The groups are shells around one centre, one inside the other: the same stretched ball of 5 dimensions in 10 sizes.
In the rows, 128 means zero.
Known rows, each followed by its group:
[104 112 144 128 113 146 147 151 113 136 141]
z123
[147 164  92 163 115 204 180  57  55 149 103]
z569
[122 132 108 142 116 161 153  86  78 121 113]
z88
[140 112 131 144 103 158 160  97  99 144 136]
z117
[ 93  81 152 102 111  82 102 167 137  79 169]
z642
[171 152 119 136  99 141 134  96  98  96 189]
z814
[153 169 105 145 115 165 139 121 102 130 182]
z642
[166 120 138 115  93  88 101 123 130  63 224]
z642
[166 175  97 155 109 185 160  75  73 130 151]
z777
[ 93 154 119 123 121 166 157 108  56  85  93]
z658
[156 108 126 133  97 121 132  84 105 100 164]
z605
[120 145 109 141 122 162 144 125  99 136 144]
z805
[116  82 127 146 116 140 143 125 130 171 139]
z805
[120 153  91 157 123 200 179  62  50 143  76]
z658
[151  86 142 135  97 115 129 120 138 134 185]
z777
[150 108 119 155 108 153 147 108 124 171 163]
z777
[ 81  92 118 154 132 174 163 134 113 201  92]
z569
[135 151 113 134 110 159 151  86  70  94 129]
z88
[161 140 126 139 102 145 138 115 112 123 187]
z88
[142 221  81 160 123 234 188  69  28 130 100]
z658
[141  72 142 147 102 131 142 125 145 176 168]
z658
[142 171 113 133 114 156 136 126  94 103 175]
z117
[115 142 107 149 126 175 152 129 102 162 136]
z814
[106  41 164 119 101  91 123 148 150 131 156]
z658
[111 149 124 126 117 153 141 134  90 103 141]
z805
[147 108  94 152 116 132 126  84 117 141 159]
z642
[130  63 153 122 100  89 112 146 156 123 191]
z814
[112 166 125 125 118 162 145 141  84 100 145]
z777
[102  93 145 130 111 142 149 138 114 141 128]
z88
[120  35 134 143 112  97 116 135 170 178 170]
z569
[151 107 121 139 109 115 113 136 148 139 208]
z569
[155 115  97 158 114 145 135  89 119 158 166]
z605
[116  41 123 152 117 115 128 123 159 194 149]
z642
[113 138 113 155 125 191 168 128  99 184 122]
z117
[162 129 138 115  95  97 105 129 125  66 220]
z569
[140 139  96 156 117 173 157  78  84 147 126]
z88
[122 161 130 132 111 178 164 121  74 114 129]
z123
[132  49 139 132 106  83 104 143 171 146 197]
z117
[153 199 106 153 111 215 182  86  52 133 128]
z605
[165 166 108 143 102 166 154  71  69  99 151]
z777
[126 100 152 116 100 111 126 141 123  97 173]
z123
[127 142 140 135 109 167 156 146 106 141 157]
z605
[135 120 119 135 115 124 117 144 137 132 193]
z605
[150 120 117 141 109 132 126 119 126 134 186]
z123
[120  95 127 130 110 121 130 110 112 114 143]
z805
[112  85 108 159 123 158 153 103 118 191 114]
z117
[120 151 128 117 111 137 132 126  86  72 152]
z814
[103 105 113 152 123 170 163 102  95 170  96]
z814
[106 138 140 121 112 151 148 141  91 103 136]
z123
[149 172 117 141 107 179 162  98  73 114 146]
z805

New rows. What belongs after each?
[127 132  92 157 129 162 138 119 117 172 153]
z658
[137 115 137 118  99 114 126 110 103  76 165]
z814
[136 136  99 151 122 156 137 113 112 152 159]
z777
[112 107 139 133 118 135 129 174 144 157 178]
z658
[101  73 170 105 103  90 113 182 150 104 182]
z642
[105 159 133 139 118 196 176 140  80 149 115]
z642
[ 96 141 120 120 121 146 139 124  79  86 119]
z605
[141 197 106 144 117 196 162 114  69 121 147]
z605
[108  68 155 110 101  90 119 134 126  88 152]
z642
[126 128 105 166 121 196 177  94  91 194 107]
z605
[144 214 101 155 114 236 198  74  29 131  99]
z658
[113  79 136 134 110 126 138 123 123 140 137]
z805
[124  55 163 112  96  76 107 152 156 105 191]
z605
[146  91 143 122  99  93 109 136 144 103 204]
z88
[153 177 128 123 101 152 140 116  81  73 177]
z777
[164 169 136 123  91 153 151  94  70  65 166]
z642
[139 166 100 157 116 200 176  79  63 146 112]
z88
[129  82 103 151 120 123 122 107 137 162 158]
z605
[130 147 137 121 101 152 153 102  69  76 132]
z605
[163 137 119 133 102 128 124 105 110  98 192]
z88
[132 103 107 157 117 156 149  99 115 175 137]
z88
[120 164 129 131 114 173 156 135  83 114 142]
z88
[154 145 108 165 111 193 172  93  95 181 142]
z642
[102 123 103 144 127 161 149 103  87 138 105]
z814
[153 196  78 161 120 209 173  57  45 129 115]
z642
[ 92 123 149 121 116 151 148 165 107 125 135]
z605
[108 152 113 135 124 166 146 133  90 125 134]
z88
[109 123 141 106 110 108 115 149 110  66 167]
z605
[102  97 130 141 122 146 141 152 131 170 143]
z88
[ 99  92 117 126 122 112 117 127 119 112 141]
z605
[110  91 142 132 108 140 151 119 106 134 123]
z777
[146 179 111 141 107 187 170  76  50  99 121]
z777
[165 116 112 142 103 125 125  90 118 119 184]
z777
[130  51 129 132 112  75  91 147 178 144 206]
z658
[169 105 125 142  95 129 138  80 112 122 172]
z642
[100  35 136 145 116 116 133 133 154 188 134]
z642
[112 154 128 137 117 180 162 136  87 136 130]
z88
[164  89 135 137  98 103 113 128 155 136 216]
z569
[137  72 144 135  99 116 134 118 136 141 165]
z117
[140 155 102 161 117 199 175  87  78 167 120]
z814
[148 178  96 141 113 170 149  78  62  93 140]
z117
[155 125 125 140  99 149 151  85  93 117 151]
z777
[147 191 103 153 114 208 176  92  61 137 131]
z777
[160 143 114 138 106 137 129 107 110 111 188]
z88
[169  90 121 133  99  87 100 106 147 107 216]
z658
[ 98  55 168 102 101  74 108 162 145  89 168]
z658
[108  94 150 116 108 112 125 153 127 108 161]
z805
[112 126 100 162 129 186 164 111 100 190 112]
z777
[ 97 109 141 122 118 130 130 167 126 128 156]
z814
[107 119 155 106 108 110 117 177 127  85 182]
z642
[155 107 123 128 101 102 111 106 124  92 193]
z777
[129 172 124 122 112 154 139 132  84  83 163]
z777
[ 92 125 101 159 136 190 166 125  99 196  98]
z569
[107 105 148 116 107 124 135 141 110 100 146]
z123
[111 127 143 108 111 112 116 162 118  79 178]
z605
[111  55 133 142 114 118 130 133 149 174 149]
z814
[141 142 104 143 117 148 133 110 106 126 166]
z88
[136 124 103 157 115 172 162  78  88 157 118]
z814
[ 98  80 151 125 109 128 143 140 119 132 129]
z777
[ 89 132 109 141 128 177 163 109  74 139  85]
z777
[116  96 141 139 109 149 153 134 120 159 139]
z814
[ 93 121 133 113 119 121 121 153 108  88 148]
z605
[143 150  98 144 117 153 135  99  95 120 159]
z814
[ 72 121 107 142 135 174 160 119  81 151  75]
z642
[108  82 111 132 122 104 111 119 129 121 149]
z642
[133 180  96 154 121 205 174  89  60 141 114]
z88
[ 98  97 151 118 112 122 130 164 128 121 155]
z88
